All rows are made from the same 9 directions, up to rounding. Whole rows:
(in the rows, 128 means zero)
[[115 149 132 127  95 135 101 121 148 130 134 127 124 128 119 110 128 121
  107 113 146 129 116 112]
 [114 173 138 101 117 142  99 102 108 131 131 135 126 142 101 122 101 121
  130  91 115 122 137 141]
 [ 88 129 141 143 145 116 143 136 121 112 160  69 141 163 110 151 107 149
  179 118 104 103 144 161]
 [ 79 153 150 146 145 113 149  64  71 103 112 151 197 127  79 111 111 130
   95 140 192 164 123 114]
 [162 105 113 125 177 170 155  98  96 138 110 138 140 124 105 157 113 133
   92 130  89 163 158 140]
 [135 151 110 131 121  97 118 186 124 123 174  78 126 127 140 132  93 151
  180 121 106 115 161 147]
 [135 115 128 116 176 162 153  72  93 146  92 137 162 134  87 132 103 147
  103 137 138 161 127 148]
 [184 138 107  96 183 120 119  83 155 124 126 108 179 145 174 154  64 130
  155 191 135 141 102 155]
 [140 105 108 165 145 147 158 130 108 126 133 117 149 106 102 139 125 143
   75 135 125 176 163 112]
 [ 89 136 134 170 155  89 156  91 120  98 105  95 170 145 137 146 117 155
  172 164 194 137 110 145]
 [189 134 119  79 127 113 104 155 134 126 159 178 128 108 175 120 120  83
  117 151  88 117 127 108]]

The start of a row, then its end:
[104 128 143 133 112 127 128 153 120 114 170 121 121 135 110 130 137 113
 121 102]
[ 87 110 150 119]
[153  86 117 170 135 171 137  99 187 105 140 119 126 131 150 178 158  94
  50 147]
[ 91 155 131  92]
[117 102 158  88  94 109 116 148 158 149 108 187 101 121 152  75 182 101
 135 142]
[163  84  62 106]
[105 114 155 104 155 136 142 107 114 131 128 127 134 159 109 136 124 126
 155 123]
[103 100 117 155]
[119  94 147 110 153 145 135  90 163 126 170 106 200 151 105 115  99 116
  79 173]
[134 137  89 114]
[116 143 121 147 120 157 121  87 130 137  96 121 130 127 100 126 124 143
  95 112]
[162 159 126 125]
[152 112 102 158 110 169 113 126 191 138 120  92  95 127 142 152 142 134
  93 119]
[117 146 129 118]
[127 147 122 167  82 192  96  93 166 117  94 145  44 132 133 177 185  91
  71  58]
[ 82 136 153 105]
[100 111 142 125 104 164 122 102 151 160  92 135 115 131  90  93 153 140
  91 111]
[171 133  91 119]
[167 137 128  93 150 121 133 117  77 126  99 211 118 107 150 133 140  95
 125 133]
[105 130 140 124]
[108 173 151 104 131 136 121  56  61 124  71 211 135 122  96 113 134 104
 102 103]
[158 143 123 122]
[128 111 149  81 142 140 129 100 122 150 120 163 159 132 105  92 120 118
 103 147]
[145 126  89 124]
[179 131 113  97 158 106 130 119 117 134 101 166 144 112 171 125 112 123
 147 172]
[148 137 110 134]
[103 117 158 131 172 133 163  61  83 105  83 176 138 148 120 160 153 106
 132 133]
[123 124 121 140]
[ 94 138 127 178 130 130 137  99 136 100 144  80 162 141 107 150 113 140
 107 130]
[147 153 140 122]
[112 103 148  90  99 141 109 142 175 170 109 130  92 142 126  86 154 135
 149 119]
[149  86  71 137]
[131 106 126 126 128 127 140 159 127 144 121 126 104 123 130 123 145 141
 147 123]
[119 115 130 137]
[198 123 115  84 123 145  95 134 170 136 132 173  95 119 187 141 139  80
 110 139]
[ 76 114 116 114]
[154 157  93 175 156  94 143 101 109  95 101 120 162 107 165 162 104 143
 137 169]
[177 178 148 126]
[ 63  91 182 137  82 122 126 157 175 101 187 131 105 156 126 121 194  77
 114 109]
[ 87  64 101  94]
[116 146 121 125 118  93 120 159 131 141 126  93 130 129 135 104 106 166
 190 134]
[171 114 115 151]
[113 168 136 117 115 142 100  97 125 120 139 126 132 144 109 132 107 114
 117 100]
[116 127 134 130]
[158 201 109  95 141 165  91  86  82 136 101 138  95 140 114 166  80 127
 148  66]
[ 71 137 179 171]
[161 110 120 133 140 109 132 109 161 108 138 150 176 111 170 124 127 101
  85 196]
[163 153  96  89]
[159 136 125  95 143 146 113  99 131 133 124 151 137 131 136 134 109 108
 111 135]
[109 134 121 130]
[142 111 110 131 131 135 123 152 172 144 154  64 136 138 133 129 100 157
 142 143]
[125 128 123 143]
[158 119  93 138 125 151 126 146 144 163 108  95 117 109 119 116 112 171
 117 128]
[151 160 136 136]
[132 149 125  91 140 110 123 130 104 164  60 136  89 136 143 115 121 168
 226 117]
[161  98 107 185]
[134 184 148  57 115 111  65  99 161 120 165 136 151 160 155 113  79  89
 158 135]
[118  87  87 137]
[160 150 123 103 147 108 128 114  88 124  89 189 115 113 162 137 132 111
 154 136]
[128 127 132 137]
[ 91 105 141 163 116 128 160 127  92 120 139 152 171  99  73  91 150 128
  47 134]
[169 168 136  80]
[127  95 127 164 137  63 163 163 138  96 144 131 164 107 177 122 151 125
 144 198]
[176 130 108 100]
[101 113 172  72 132  91 142 194  72 120 221 154 161 134  95  88 117  98
 146 123]
[ 61  75 144 124]
[ 99 129 147 110 109 136 111  88 162 157  66 139 111 144 125  94 148 143
 147 128]
[201 111  60 139]
[122 175 111 109 134 166 109 108  85 163 118  88 136 135  57 115  61 178
 131  77]
[127 156 164 168]
[ 93 159 149 127 108 146  98  87 153 113 137 112 121 162 117 143 124 108
 126  97]
[115 109 117 132]
[ 73 120 164 107  89 123 115 129 150 152 117 137 123 138 100  67 154 134
 132 119]
[184  97  70 119]
[104 100 159 132 145 120 159 115  96  95 170 166 181 125 103 123 142  87
  70 150]
[109 135 132  90]
[143 139 129 119 121 112 127 139  95 115 133 183 127 103 139 121 142  98
 106 128]
[117 134 144 103]
[114  95 141 112 139 154 134 130 154 149 151  89 138 154  99 120 116 142
 127 127]
[107 112 112 144]
[123 141 127 134 129 112 132 134 106 121 118 136 121 124 134 132 131 132
 150 122]
[132 125 139 134]
[107 131 140 147  98 114 119 144 149 104 156 128 119 129 140 130 153 104
 118 122]
[121 113 127 103]
[174 117  86 150 140  95 160 192  79 146  93 144 107  73 151 119 138 169
 156 144]
[154 158 166 132]
[ 82 148 130 188  76 123 122 115 136 110 114 132 128 107 107 108 162 128
  74 111]
[196 159 125  81]
[121 147 113 157 120 120 130 169 109 119 135  93  84 130 132 160 131 148
 176  87]
[ 88 115 180 153]
[134 153 121 120  94  71  85 160 212 119 149  85 124 141 206 114 115 131
 203 168]
[177  87  73 132]
[130 139 135 103 144 131 125 113 108 130 134 134 142 138 116 128 105 124
 136 125]
[113 123 131 142]
[116 143 124 163 135  99 154 127  69  96 147 150 181  96 106 120 119 124
  85 144]
[156 172 162  94]
[149  97 119 112 161 137 158 138  91 151 133 136 168 108  94 103 105 149
  98 152]
[134 159 137 127]
[ 97  47 126 199 126 153 180 147 163 139 109  85 114 123 105 133 185 164
  93 139]
[155 147 120 113]
[149 135 132  97 168 116 134 105 108 120 118 147 140 142 153 149 108 117
 167 148]
[108 114 123 154]
[154 182 120 110  72 119  84 123 107 131  84 229  88  79 152  93 163  86
  85 103]
[164 144 125  81]
[134 134 134 104 111 130 109 134 136 132 156 144 142 121 121 103 119 108
  97 129]
[124 128 119 107]
[176 173  98 139 137 104 114 110 110  98 116 159 140 102 177 156 109 107
 121 149]
[137 162 152 113]
[ 92 112 149 130 113 148 131 127 135 137 129 121 111 143  97 119 150 129
 120 102]
[120 110 120 129]
